There are 3 ways to turn a row about zero (a turn may also mirror it). The second row of each pair is the first, turned, with some noise. The first 30 pairs use one turn. New pairs use 3 turns, one after the other, and a turn may come again.
Known pairs, each followed by its turns in order:
[ 56  -4 -34 -17  -1   4  -1  13  51]
[ 20 -66  -9   4 -40  27  -7  23  -7] -> M

[-20   6  27 -37  23   9   8  -8  12]
[ 25  29 -38 -11  -4  15   0   5   4] -> P

[ -7  -2  21  28 -23   5  -2  56   1]
[-20  11  29  16  21 -17 -27 -41  23] -> W

[ -2  17   8   9 -10  14 -56  -7  15]
[ -5  17   0  19 -11 -15 -21 -36 -37] -> P

[  6 -23  -3 -19  -6 -56  26  20   5]
[  5  -8  20   4 -21  30  -9  47  32] -> P

[  8  13  19   0 -21  12   6 -13 -41]
[  7  15  18 -31  17  15 -29  20 -15] -> W

[ 20  56 -12   7  34  36  -1  -2  22]
[-28 -19 -42  -4   5  39 -27  33  15] -> M

[ -6   3   2 -20 -10  -6  34  -9  11]
[ 13  -1  24 -10  17  27   9   5 -16] -> M

[  2 -17   1  -7 -15  -4  18  -5   8]
[ 4  4  8  4  9  9 13 23  3] -> P

[ 12  -5   4  -1 -36 -17  15  56  26]
[-39   9  10  17  -6 -11 -17  56  10] -> P

[-12  -7  -9   3   5 -11  32   4   3]
[  4  -8   7 -23   9   9   3  21  16] -> P

[ 12 -18  25   3 -13  -4   1  -8  -3]
[ 14 -17  17  -4  14  -6 -12  -1 -17] -> W

[ 28   0  28 -18  56  56 -30 -20  -6]
[ 64  45 -44 -30   0 -28   3  -6 -17] -> W

[  4  -3 -10  17 -32  17 -33  -4 -27]
[ 11  14 -39 -15 -11 -42  16   5  -2] -> M

[-27   4 -35   6   4  -2  18  23 -25]
[-31  -3 -10 -11 -18  22 -11  -6  35] -> W

[  8 -16  12   1 -31  -5  22 -21 -10]
[ 4 15 26 13  7  2 32  8 17] -> P

[  6   6 -22  -4  21 -13  19 -56  20]
[  3 -29   6  13  24  35  38   5  22] -> M

[ 21  -6 -16 -19  -1  -5  16 -11  14]
[ 19 -21   4   4 -11  18  19   7  -3] -> W

[  5 -12  10  11 -21 -11   8 -21  -3]
[ -3 -22  15   1   6   4 -13  13 -20] -> W

[ 53 -10  -4   6   3  -1 -12 -11   0]
[ 10 -16 -22   8 -40  15  15  -7  11] -> M

[ -8  36  10  13  -4  11  44 -29  -9]
[ -9  19  -3 -38  30  37  17  18  13] -> M

[-14  -7  14  26  56  -1  -4 -19  15]
[ -2 -11 -18 -44  -8  41   8 -17 -27] -> P

[ -1 -21  24   6   9   4  10   2  22]
[-19   7  21  14 -17  11   4   6 -11] -> M

[ 17 -18  13   1 -25  35  -1 -19   3]
[ 19   7  16 -13  -9   3 -17 -14 -36] -> W

[ 39  -8 -27   3 -34  32 -19  -1  42]
[ 23  16  27  34 -46   4   6 -19 -33] -> W

[-14  -5 -10 -15 -10   9  15 -10  -5]
[-12  -8   3 -23  -7  18   6  -1  -8] -> W

[  1  -3   0   4  -1  56 -20  17  30]
[-27  -8 -27  11 -19  -1 -17  33 -38] -> M

[-14  -3  21 -45 -28  16  14   3 -56]
[ 40  26 -12  11 -14 -42  28   5  40] -> P

[ -8 -56 -15 -50 -19  30 -28   4   5]
[ 50  -2 -14  37   0 -22  10  41 -39] -> P

[  1   6 -42 -15  -1 -11   8  28   3]
[ 16 -39   2 -11   9  -5 -25  -7  -7] -> M

New pairs, each followed by its turns in order:
[ -1  -4 -33   0   7 -18  18  -9 -11]
[ -8  -6 -14 -20   0  22   2 -18 -25] -> M P M

[ -4  27  -6 -21  15 -12  17 -40 -17]
[  8 -29  -9 -31  28 -14  24 -17 -11] -> P P P

[  2  -8   8 -16 -10 -24 -42 -25 -44]
[-47  20 -11  33  11   1  16  19 -27] -> M P M

[  0  32  10   4   6  -9 -12   0  10]
[  8  -8  -1   9  -9   5  13 -34   2] -> P P P

[  1 -56 -19  56  37  53   4  -3  -3]
[ 42   9 -39 -27  16  22 -12  51 -62] -> P M W

[-23  21  10 -56  50 -56   5   3  -6]
[ -2   8 -25  34 -18  26 -43  65  29] -> M W W

[-21   9   7 -35  -8  22  -9 -37 -56]
[-16  47 -30  16  16  34  -6  21  34] -> W W P

[-20  -1 -44 -56   0  -1  14  38  25]
[ 15  -3  -1  13   7 -78  15 -29 -16] -> P P M

[ 12  -8  11  -8 -21  -3  -7   7  -3]
[  6  26  -3 -10  -9   2 -11   0   0] -> P P P

[  1 -10 -17  -3   7   7  56   7  23]
[  2  -6  10 -17  19 -23  -3 -46  26] -> M M P

[ 11   3  19  26  21   0  -2 -36  11]
[ -5   8   0  16  21  13 -42  -5  11] -> M P M

[17  9 -2 -1  6  9 -6 -2  1]
[ 10 -17   4   5 -10   2  -1  11   7] -> M M P

[ 20  18 -17   1  -3   2 -11  -2   3]
[ 16  14  10 -24  -3  14  -9  -3  -3] -> W P P

[-12  -1  13  21  -6 -10  21   1  33]
[-21  16  25  14  -1  18  21   4  21] -> M P W

[ -3 -21   6   0  22 -20  -7  34 -54]
[-34  23  10 -35 -38 -20 -31   6   4] -> P P M

[-15   3   5  55  15   1   7   4  -7]
[-36 -10 -14  37  19   5 -13  -6  13] -> P P P

[-20 -31   3   7 -11  -1  -5  31  -6]
[  0   6  -2  34 -26   7  -9 -20   4] -> P M P

[  0 -17  -9 -17   3   0  34   1 -12]
[ 22 -19  24 -16  -4  10  -6  16  -9] -> W W W

[ 14  -4 -20   3   3  -1  34  30  31]
[ -7   9   4  11  15  28 -31  37   4] -> M M W

[  1  -5   8  -6 -20  39 -15  28  -1]
[ 14   9 -10 -12  22   1  -8  -8  38] -> W W W

[ 23  26  -1 -11  11   8  -5   9   9]
[ 13 -11   6  -8  -2 -27   1 -25   4] -> M M M

[  0   9 -21  -6   9  -4  -5   9  37]
[ 22  12   5 -22  -2 -19  -9 -19  -9] -> M P M

[  0   8  28  11  15 -50 -19  11   1]
[-33  20  13 -18  10   2  16 -33  33] -> M W M

[ 20  -6  -5  -4  17  -6 -23   9 -35]
[ 17 -33   2  10  -5  12   3 -29  14] -> M M W

[-38  24   5  15  -1 -25  29   1  20]
[-28  40  -6  13  16 -17 -20   2 -15] -> M M W

[-18  -8   1   1 -21  15 -10   6  -2]
[ 13  14   9  12   6  11   4  12 -13] -> W P W

[-14 -31   2   9   4  23  -4 -24  13]
[ 22  -2 -15  18  27  -2   4 -28  -5] -> P M P

[ -6  13   3 -36  -6   1  -5   1 -11]
[-12 -28  -1  -5  10 -10 -17  21   5] -> W P M

[-15  19 -26  56   7 -29 -23   0  22]
[ 11  57  33 -17  -5 -11 -12 -21  31] -> M P W

[25 -9  2 40  3  5  1 38 -2]
[-14 -16  22 -39  27 -10   5 -12  11] -> M W W

[ 37  30 -47  -5 -14  -2  29 -18  14]
[  6  32  32 -58  10 -14   1   7 -22] -> P M P

